The rows of a group lie close to one hidden flat surface of 10 dimensions, which may be shifted away from zero. Surfaces can cross.
Some rows, each with its group after it:
[  2  17 -10  -1   3  10 -10  -6  -4  -2  -6  11  -5  -3  -1 -23   6] : z687
[ 11  -3  20 -38  -8   1   3 -14   2 -15  -6   9  -4 -24  19  -2 -12] : z892
[  0  -2   3 -25   2 -13  12  -2   1   4 -15   1 -13  -1   6 -11   8] : z932
[  5  15   2  -4 -10  -8  -4   7  -8   0 -13  -7  -5  -4  29 -10  30] : z626
[ -7   6   3   2  -6 -18  -3   1   6  12  -8   3  -1  -7  12   7  35] : z713
[ 10 -16 -31 -14   0 -25 -24   4   8 -20  -5  18  11  12 -20   5  27] : z932
[  4  11  30  -4  15  -1  17 -42 -36 -16  15 -32   5   8 -32   0 -37] : z713
[-15   4   0  -3 -24   7 -18  -2  14  29 -11   6  12  -4  -4  -2 -20] : z713
[ 26  -3   8 -26   4   1 -16  11  -5 -31 -10  -1  11 -20   6  -1 -37] : z882
[ 14  10   4 -18   4   7   1  -2   2  -4  -1  -3  -6  13  -7 -10  -1] : z614
[-13   3  -4   9 -34  -3  -5   8   5  18 -15   1  35 -18  -3   0   4] : z892
[  0 -12 -13  12   1   9  13  21  -4  -4  -5   0   5  -7  -2   0  17] : z892
[-29  -3 -21  13 -31   1 -25 -13 -11  24 -12  23   9 -51  11  -5 -35] : z626
[-16  11   2  -3  -1 -49 -20 -23 -23 -22   4   1   6   7   4   1 -20] : z687
[-27  20 -16  15  -6 -28 -30  -7   4  37  12   2  -5  -5  -9  -4  21] : z614
[ 26  48  17 -44  10   5  -4  -4  -8  -4  -4 -21 -17   6   1 -45 -22] : z614
[ 11  -1  12  -7  10   7  10   6   7   6   5   2 -23 -19  28   6  17] : z892
[ 12  14   8   1 -12  19  18  11  -9   2   2 -13 -11 -30  40  -9  30] : z687
[-26  18 -10   2   6 -45  -2 -19  -3 -11   4  22 -10   0  19 -10  -8] : z932
[-17   1 -19  27 -11   2 -22   3  -5  11  -4   9   5  -9  14  -4 -13] : z626
[-16  -7   1   2   5  -8  16   5 -18 -14  12  -9  -6 -17  16   2 -19] : z614
[  7   2  -6   8   1 -19  22 -33 -31 -22  -5  10   2   3  -6   0  48] : z882
[-10 -27  -5  17   4 -12  18  44  16  26 -26  -3  -6   1  15  17   3] : z626
[  1 -18   4 -24   6 -10   0  20  11  15 -26  -8  -5   2   2  12  29] : z687
[ -4  13   9 -11  -3 -23  -4 -12  15   4   4   4  10  15 -10   3 -10] : z614
[ -7  14  -1   4 -10 -21 -17  -9  13  18  -2   5   1  23 -14  -1  18] : z614
[-11   1  -8   7 -13 -14 -30   5  -3 -10  -9   0  23  10  -4   5   1] : z932
[ 13  14 -10 -45  -1  20 -19  -4  24 -23  -3  30  10 -23   7 -22  10] : z882
[-22 -16   2  -5 -10 -32  -9 -17 -10  15 -14   0  -2 -18   7  17  16] : z614
[  8   5  22   7  20   1  12  40  12 -16   5 -20  12   1  20  11 -38] : z687
[  2  22  14  10   3 -35   0 -16 -33 -29   0  -9   7   5  16  -7 -37] : z882
[ -7 -21 -19  -2   1   0 -26  -4   3  -9   2  21  -4 -15   6   8  12] : z892
[ -2 -11 -21  16   0  14  -7 -11  16   0  14  26   6   8 -31   6 -12] : z626
[ 14  -1  -4 -13  18  25  17  -8 -14 -37  -5  10  -3   5  -2 -18  -5] : z882
[  7   9  -2  -3  10  36  -2  14  22  27  33  -5 -20   0  -1 -11   1] : z892
[-16  -8  -7  10  -2   6   3  13   9  20  13  -7  10  14 -25   2   7] : z892
[ 10  -6  -9  -6 -12  16 -28 -19 -21 -19 -14  13   2 -22   8  -3  -2] : z882
[  9  20   0 -16  -4   3 -15  10 -22  11 -16 -21 -25 -19  28 -26  18] : z614
[ -5  19   4 -22  -5 -13   4 -13  15  -7   3  13   4  -2   5 -15 -22] : z626
[  9 -20  57 -45   7 -38  34  -2   4  13 -24 -36   4 -10  -6  36  33] : z713
[ -5  15  23   3  -5   9 -10  15  15   9  -1 -12  15  13   4   9 -16] : z713
[ -3   4 -17 -14  -3  -5 -13 -17   1 -12   8  19   0   0  -9 -14  -3] : z932
[ 14 -10  -4   0   5  11   0   1  -3  -3  -3   4  -3  -8  -7   4  11] : z626
[ -4 -23 -18   4  17 -25  -8   3   5 -34   5  26   6 -16   2  19  19] : z932
[ -5   6  -4 -12   0 -13 -14 -29   2  -5  -6  33   6 -13  -5  -3   7] : z687
[  5 -28  -6  10  10 -21   6 -14 -49 -24 -30  -1 -17 -12  22  12  24] : z713
[ 28 -11  -9  -1  11  48   3  37   2 -20  11 -18   3 -16  -8  -8  26] : z932
[ -6   7   6  21 -15  -7 -24  -7 -24  -1 -16  -8   4   7  23   7   8] : z626
[  8  -4   4  -4  28 -16  19  19   1 -15 -19   5  -9   3  17  -3  14] : z687
[  2   5  20 -11 -12 -13   0  -8 -12 -27   2 -17  34  -9   0   8  11] : z932
[ -6  23 -22   7  17 -21  -6  11 -25  -8  -4  -6 -26  15  23 -31  35] : z687
[  6  27  22 -35 -20   5   0 -22  -2   0  -2  -7  -2 -22  19 -21 -19] : z892
[  4  -4   4  14  19  -8  28  -7 -20  -5  -9  -6  -4   1   0   1  -9] : z626
[-15  27  -7  36   0 -13 -14  13  -1  10  15  -2  -1   3  20  -9  -1] : z626
[  4 -25  -3  -2  -6   9  14 -22  -8  20  -9   5  -8  -1 -20  11  38] : z614
[  6   1  -2   2   7  21 -27  30  27   7  13   0  10 -14   2  10  19] : z713
[ -1  13   4   7 -15  -8 -30 -19 -11  -4  -7  10   7 -27  12   8   7] : z626
[ 33 -27 -16  11  37   0   1  25 -16 -30   8  -4 -17  -7   2   4 -33] : z882
[-30  17  -4   6  -6 -23   0  -9  27  10  36  12  12   2  -6  -4 -15] : z614
[ 11  24  31 -30  16 -24  25   3  11  -9  19 -20  -3   3   5  -4  16] : z713
[ -4   4   6   2   4 -17   1   3 -12   9   3 -26 -14  15   0  -2  -1] : z687
[ -7  16   7 -23   8 -19   8  10  26 -17  19   1   7   1   9  -7 -29] : z614
[  2 -17  11   5  14  32  14  32  10   0   7 -22   9 -11  -1  13  -2] : z932
[ -8  -1   4   3   4   8   1  -9   2   4  13  -4  -5   6 -12   3 -14] : z892
[-16   6 -34  32 -26  11 -26 -15 -17   3   2  21  21 -25   6  -9  16] : z892
[-12  13  -1  40 -18 -28 -14   9  -4  28   9 -19  17   9  -3  20  11] : z882
[  2  21   5 -31 -31  28 -30 -15  20 -12  26   4  33 -46   1 -11  -8] : z932
[ -7  -2 -10  10   9 -13  -4  40  30   7  -5  21   3   8  14   9   9] : z713
[-10   3  23  16 -12   0   2 -19 -15  11  -8 -16  14  10 -10  12 -14] : z713
[-10  10  12  -1  -7  36   7  -8   0   9  -9   0   5  14  -2 -12  -6] : z882
[ -5  30  -9  30  -1 -20  36  22 -13 -16   3 -16  24   8   7 -17 -10] : z892
[ -6 -12 -24   6   1  -7 -24   7   3  -7   4  22  -6 -17   7   4  10] : z882
[ -1 -27  -3  11   2 -11   3  -9 -18  -2 -15   6  -1   1  -6  19  10] : z882
[-21 -28  -4  26  10 -31  26   7  13   6 -11  10  -2  50 -10  15 -11] : z626
[  7 -14  23 -22  -5   5  -1   5   0  -5 -20  -7   4 -11  12  11  -8] : z687
[  4 -20  -5 -33  -6 -13  23 -10 -10  14 -28  -4 -14 -16  -7  -8  -9] : z713
[ -2   1   3  18   7   5 -30  19   4   9 -10  -8   9  23 -10  12 -26] : z614
[ -8 -31   2   8   8 -31  -8  -3 -23  -3 -34  -2  -5  17  -4  23  22] : z687
[  7  18 -24 -30 -15 -35  13 -30  -8   8  -8   0  -7  38 -34 -39  27] : z932
[-17   1  -9  29 -17   2 -19  -3   7  31   1  10   6  -4   2  11  36] : z713
[-38   3  12  22 -14   6 -23  14   0  29   5 -25   4  20  -2   7 -15] : z892
[-4  6 -2 14 -5  4 -4  5 -4 -4  8  3  2 -8 10  2 -8] : z892
[ -9  28 -15  45 -16 -16 -17  -4 -15  16  26 -10  13   3  -8  -2   9] : z882
[-23 -16  -7 -17  22 -19  20  14  36  -3  45   6   8 -24 -12   7 -39] : z614
[ 20  -7 -14  23  12  17 -12  31  -1 -11   6 -13   8   4 -12   3  15] : z882
[ 15  22  -6   6  -3  17   9  37  -3   3  10 -43   6  32 -20 -25   7] : z932
[ -7  42  25  -2  25 -44  14  22   9 -14  28 -29   4  18  14  -8 -32] : z713
[  9  -3  12 -10 -13  -6   7  -7 -23  -6   4 -25 -11 -19  22   3   8] : z687
[  4   7  27 -17  14 -33  20  47  24 -18  -2 -33  25  21   7   7 -13] : z932
[  6  -2  13  -4   8   7  -3   5  -6  -2 -20 -14   4  -1   5   4 -12] : z687
[  2 -12  14  16  -6  22 -36   8  30  20  -2   1  27  38 -31  31   7] : z626

New rows. What belongs after each?
[  4   3   3   3  -6  29  -8  10  -1  21 -25  -1  -4  -9   8  -4  21] : z687
[-15   1 -19  11 -15   0 -45  -5   6  12  38  -1   9 -11 -15   4 -10] : z687
[  4  10  -7  -2 -12  13  15  -6 -14  14  -8 -17 -12  30 -26 -24  11] : z932
[-11 -24 -10 -32   2  -9 -31  -4  27  28   5   1   0  20 -59   7   2] : z687
[-19   9  12   3   5 -11  -1  -9 -14  33 -49  -6  -4  29 -10  -8  15] : z687
[ 10   3  21  12  -4  18  -7  22  34  35   6   2  -9 -16  26  27  -3] : z892
[-27  -2 -19 -33   3 -11   9  12 -22 -33 -11 -24  20  20 -29 -42 -10] : z892
[  0 -39 -43  14  14  18   0  33  -2  27 -18   0 -25 -12 -18  -7 -17] : z713
[  6   1 -26 -15   4   7  -4   2   4  -1   2   9 -12   3 -16 -17  12] : z932
[  5  31   9  20 -13 -35  58   4  20  19  19   5  32  -4   1   2   9] : z892
[-11  10  14 -30 -20 -35   6  -4   8   1 -26   3  -3  16  27  -4  16] : z626
[ 10 -10  10 -25   4   3 -17 -11 -30   3 -38 -16 -17  -6  -5   1  -9] : z614
[ 18  41  13  -7  -1  24  17  20  17  -1  37 -42  24  22 -32 -26 -16] : z932
[ -7 -38  -9   6   6  23  -4  23  31 -12  13  21  18 -12  -8  18 -15] : z614
[-12  15 -19  14   7  -1   8  14 -17   6  -2 -12 -14   5   1 -29 -54] : z713
[-24  -7  17  -3  29 -12  -6 -13 -12  -7  18 -20 -31  35  -1   7 -24] : z892
[-13 -16 -17  27 -27  23   5 -15 -11  37 -19   7  -7   5 -11   2  36] : z713
[  6 -19  -6  19  16   7 -13   9  13  -8   7  12  12   4  -6  24  23] : z713
[  2  -5  -3  -9  -6  10   1   2   6  -6  -4   7  17 -16  -8  -2  -8] : z892
[  4   9   7 -19 -11 -15 -28  19  60   5  14  34  34 -30   8  17 -26] : z892
[ 16   8   8  13  40   1   4   6  -4 -25  34 -20   7  14 -28   6 -26] : z713
[  8  17  11   7  11 -11  24 -20  -3  14  19  -7  11 -34 -20   3 -17] : z626
[-25  11 -17 -13  -7 -56  18 -12   0 -11  -8  31  -9 -14  35 -19 -23] : z626
[ -5  10  -8  -8  -4 -13  -3  -4   8 -11   4  15  -1   8   8  -8  -1] : z626
[-15 -10   3   5  -8 -10  -9 -14   5  -2   0   5  21   7 -16  14  -8] : z932
[  0 -10  23 -20  19  17  31  37  26  15  -7 -15 -13   0   9  -2 -23] : z932
[  9 -18  13   8   1 -11 -36 -20  -9 -19  -9  13  20  -3 -14  39  11] : z626
[  1  28 -15 -19 -10  -6 -35 -27  20 -22  22  30   6  22  -2 -19   7] : z626
[ 21  12   7  -2  14  -4   7  -2  -6 -11  11  -4  -3  -2  -2  -4  16] : z626
[ -6  35  -3 -14  -3  -7 -30 -11   3  41   6 -19 -16  -4 -20 -23   1] : z614
[ 10 -17  16  14  13  19   6 -12 -21  -7  -1 -20   4   5 -20  16  -1] : z713
[-15  40  31  -9 -18 -42 -36 -26  14 -12   5   4  31  21   3   9 -33] : z626
[  5  31  -8  26 -11   0 -21  25   5  15  18 -24  10  -7   4  -6  -8] : z882
[  3  -5 -12 -49  -7  10  20  -4 -11 -12 -16   0  -5 -25   1 -29  42] : z892
[ 22 -32   0 -15   0   2  -5  -8  11  -5  -6   4  17 -13 -37  24  -2] : z882
[ -5 -14 -27  44   7  21 -32  46  -4 -10 -25  20   1   5  32   2 -14] : z713
[ -9  -8 -23   7  -1  -2 -30   5  -4  -3 -17  12   0  19 -14  -7 -28] : z932
[  8 -24  -1   4   6  26  -3  17  -2  13  -9  -7 -16  -3   5   3 -19] : z882
[-26  -1  13   6 -32  -1  33  -9 -26  29 -37 -16  -6   5  14  -9 -40] : z626
[ 17  21   0 -24 -19  22 -13  12   0 -13  -2 -28  18   7 -17 -31  -7] : z932
[ -7  13   5   0 -21  10 -22 -22 -18 -23  -5   2  24 -12   0  -7 -56] : z892
[ 14   0  -9 -41  17 -31  37  -4 -10 -41 -14  23 -16 -20  30 -27 -25] : z626
[-15 -19  -2 -16 -14  18  -7 -14  -3  12  -7  -3   1   1 -22   2  20] : z892
[  9   1   2 -12 -20  47   6   2 -28 -10 -25 -23  16 -16  -4 -21 -20] : z892
[ 19  -7 -11  -6   5  18  -6 -20 -11 -14   5  18  -2 -21 -13   1  10] : z626
[  1 -27  -3 -14 -20  10  -3 -25   3 -46 -11  43  21 -15  21  10   7] : z614
[-14  19 -30  -3  13   4  -1  22  13 -10  30  -2  -4   5  -4 -28   4] : z892
[ 26   5 -26  32  17 -18   1  17 -24 -22  20 -10  -1  -3   2  -5  30] : z882
[-18 -12 -27   4   5 -15 -18   9  11   8  -5  23 -15   2   5  -5   7] : z932
[  5 -28  23  -8  -8  -5  -3   7  25   0 -11  10  27 -23   7  40  -6] : z687
[  5 -40  -8   9  26  -4 -16  10 -20 -11 -16  -4  -7  -3 -10  19 -11] : z614
[ -6  44 -12  28   3  11  10  13  -6  -6  31 -10   8   2   7 -34 -20] : z892
[  4 -15  11  24  -4   3 -23 -30 -17 -13 -10   6  12  10 -15  28   3] : z626
[-11   0 -10 -25  18 -50  19  14 -14 -14   5  -4 -26 -26  32  -6  35] : z614
[  4 -30  33 -38   9 -19  -7 -14  10 -11 -12  12 -14  -6  19  35 -11] : z892
[ 16 -37  -1   5   2  24  20 -16 -18   2   5 -13  -9  -2 -33  20  18] : z687
[ 13 -13 -22  29   6  -2  -9  31 -13 -11  -7 -27   3  38 -20   5  19] : z932
[ 12  24 -17   2   5  13 -14   6  12 -26  14  16  26   0  -7 -17  25] : z882
[ 17 -21  11  11  -7  45   2  11  -6   1   8 -24  -2 -20  -5  17  -7] : z687
[-15   1 -20  16  10 -26 -17   2   3  17  16   6  -9   1 -18   5  18] : z614
[  0  -1  -9   8  15   3 -19  15 -22  -6 -47  12  -6   4  24  -6  12] : z687
[ 17   4   8 -39  17  -2   1 -11 -21 -29 -35   7 -10  -5  16 -18  -8] : z687
[ -3  -6  27  -4  -3 -46  22 -16  -6 -18   5  -6  12  -7  17  29 -10] : z687
[ 23  -5   1  35  24  34  10  35  22  11  23   1  -8   0   5  17 -17] : z892
[  7  -7  15  -7   4  23   0   5 -10 -10  -9  -9 -10  -6  15   1 -22] : z892
[ 15   3 -26  -9  16   7  -2 -19 -32 -13  23  -8 -23 -30 -12 -23  10] : z713
[  6  -2  18 -34  -1  22 -23  -5 -18   6 -34 -24  -6   3 -15 -14 -29] : z687
[-24   5 -10  18  17  -6   1 -17  -4 -14  36  26  -3 -18  16   1 -18] : z932
[  7  14  35  17  10  18 -13  25  -8 -24  -8 -27  14  10  28   8 -22] : z713
[ -2   4   2  11  19  -6  29  -6 -30 -28 -15   8 -19  15  27 -15  15] : z882
[ 18 -18   8   2  22 -24  49  36  17 -17 -12  -2  19   2  -1  14   3] : z892
[ -7   7 -39  22   2  24 -40  30  20   9  26  14 -12 -18   9 -15 -21] : z882
[-15  -2  -4  15 -20  12 -23   6   8  48   0 -13   3 -14 -13   8  26] : z713
[-18 -14 -13  14  -5 -37  12 -30 -36 -26 -16  17  -6  10  12  -3 -24] : z626
[-11  17  12   7 -12 -40  15 -13  -6 -16  22 -12  30   2   2  11  31] : z932
[ 10  -7  14  11 -26  38  -1 -27 -30   4 -26 -18  -7  45  -7  -1  29] : z626
[ -9  16  -7  -4  -1 -14  -2 -13   5   0  15   9  -5  -1  10 -13 -17] : z882
[  8   2  -1 -10 -19  -3 -25  -4 -19 -30 -10 -17  26  -6  -4  -3  -2] : z932
[  5 -14  15 -11 -11  -1  -2   4  -3   0   9 -28   0 -12   7  22  -5] : z687
[  7   7 -18   8 -22  10 -49 -29   3 -11 -18  37   9  12  -6  -2  24] : z614
[ -1  -7  -6 -21  19 -23   6  36  21  11  -2  -5 -16  -5  15   1  32] : z614
[-18  -4  17   7  -7  -1 -32  -2 -24  24 -49 -20   6  27 -14   6 -15] : z687
[-16   3   0  13  10 -18  -2   1  -6 -11  -8  10   5   9  16   2  -6] : z882
[ -6 -11   0 -12 -20  -7   6   2 -12  24 -36 -10 -14 -18   5  -3  -6] : z713
[ -6 -56  -8 -16   1   5 -22  -3  17  -9 -16  36   4 -28  -1  32  15] : z932
[-22 -12   0   4  -1 -19  -1  17   8  10 -10  -8  14   6  -2  11  14] : z892
[-15 -14  12  74  -8  20 -20  12  23  45  13   2   8  11  -5  48 -24] : z892
[ 19 -34 -11  13   3  12   9  -1  -2   6  -6  18 -24 -24  15  21  55] : z892
[-34  -2 -18  -1  29 -18  34  16 -12  22  55 -35 -24 -39  -1 -13 -21] : z614
[-21 -14   6  10  -7  19  16 -10 -13  30  12 -24  -2 -15 -23  10 -13] : z614
[ -5  -9 -22 -14  -4  13  -5   4  12   3  14  15  -6 -32   2  -5  21] : z614
[  0  -5 -24  31  27  29  -8  31  -8  22  24 -23 -23  10 -21  -6  -1] : z614
[-10 -11  51 -13  -9  -2  22  30  14  21 -30 -41  20   3  10  22 -16] : z932
[ -7  18  -5  12 -31  27  14  22   0   8   0  -2  -4  -4  48 -19  45] : z614
[-19  -8 -12   7  20   4   4  22  12  20  26 -12 -21  19 -10   0  24] : z892
[  1 -18 -11  13   8  10  17  12   3  17  -4   2  -6  -6 -11   6   4] : z626
[ -4   4  -3  24  -3  -8 -11  -2  10   0  29   6  16  -6  -3  15 -11] : z687
[ 14   5  12   6   6  41  32  -3  17  21 -15  15   9  -1 -11   0  20] : z687
[  7 -12  14 -20 -18  23  -5   2  14  11 -29  -1   1  18  -7   1  -2] : z626
[-10  -3   3  27  -2  -4 -19  18   9  -7 -14  12  15  12  20  17  -2] : z713
[ -6  14 -12   5   1 -19  13  12  -5  19   5 -14 -15  -2   8 -19   2] : z713
[  6 -16  -6  15   4  10  37   7 -31   3 -21 -11 -18  -6   6  -8 -22] : z626
[  5  22  -8   5 -11  -4  -6  32 -10  -2  -5 -28   1   4  17 -17  27] : z932
[  0 -20   1 -43   8   4 -15  17  15 -21 -35  35  -3 -25  38   0  24] : z882
[ 10  14  -2  -3   3 -23 -11 -13 -16 -33  -5   8  14 -11  13  -2  12] : z882
[  7  -1  -7 -11  38  -7  -3  28  -9  -7 -40   1 -18  24   7 -16  12] : z687
[ -4 -43 -24  18   7  10  25  22   4  35 -27   4 -16  11 -21   4   5] : z713
[-46  13  14   9 -11   7 -29  18  23  26 -16   8   8  11  27   3 -46] : z882
[-11  -6   8 -14   3   0  -1   0   4   0 -10   5  -6 -11  15  -1 -20] : z932
[ -2  18 -18  39   2 -30 -22  13  -9 -32  58   1  -1 -27  49   4  -6] : z687
[ 11  -3  -6  22  -8   9   4   8 -33  10  -5 -25 -16 -13  11  -1  14] : z882
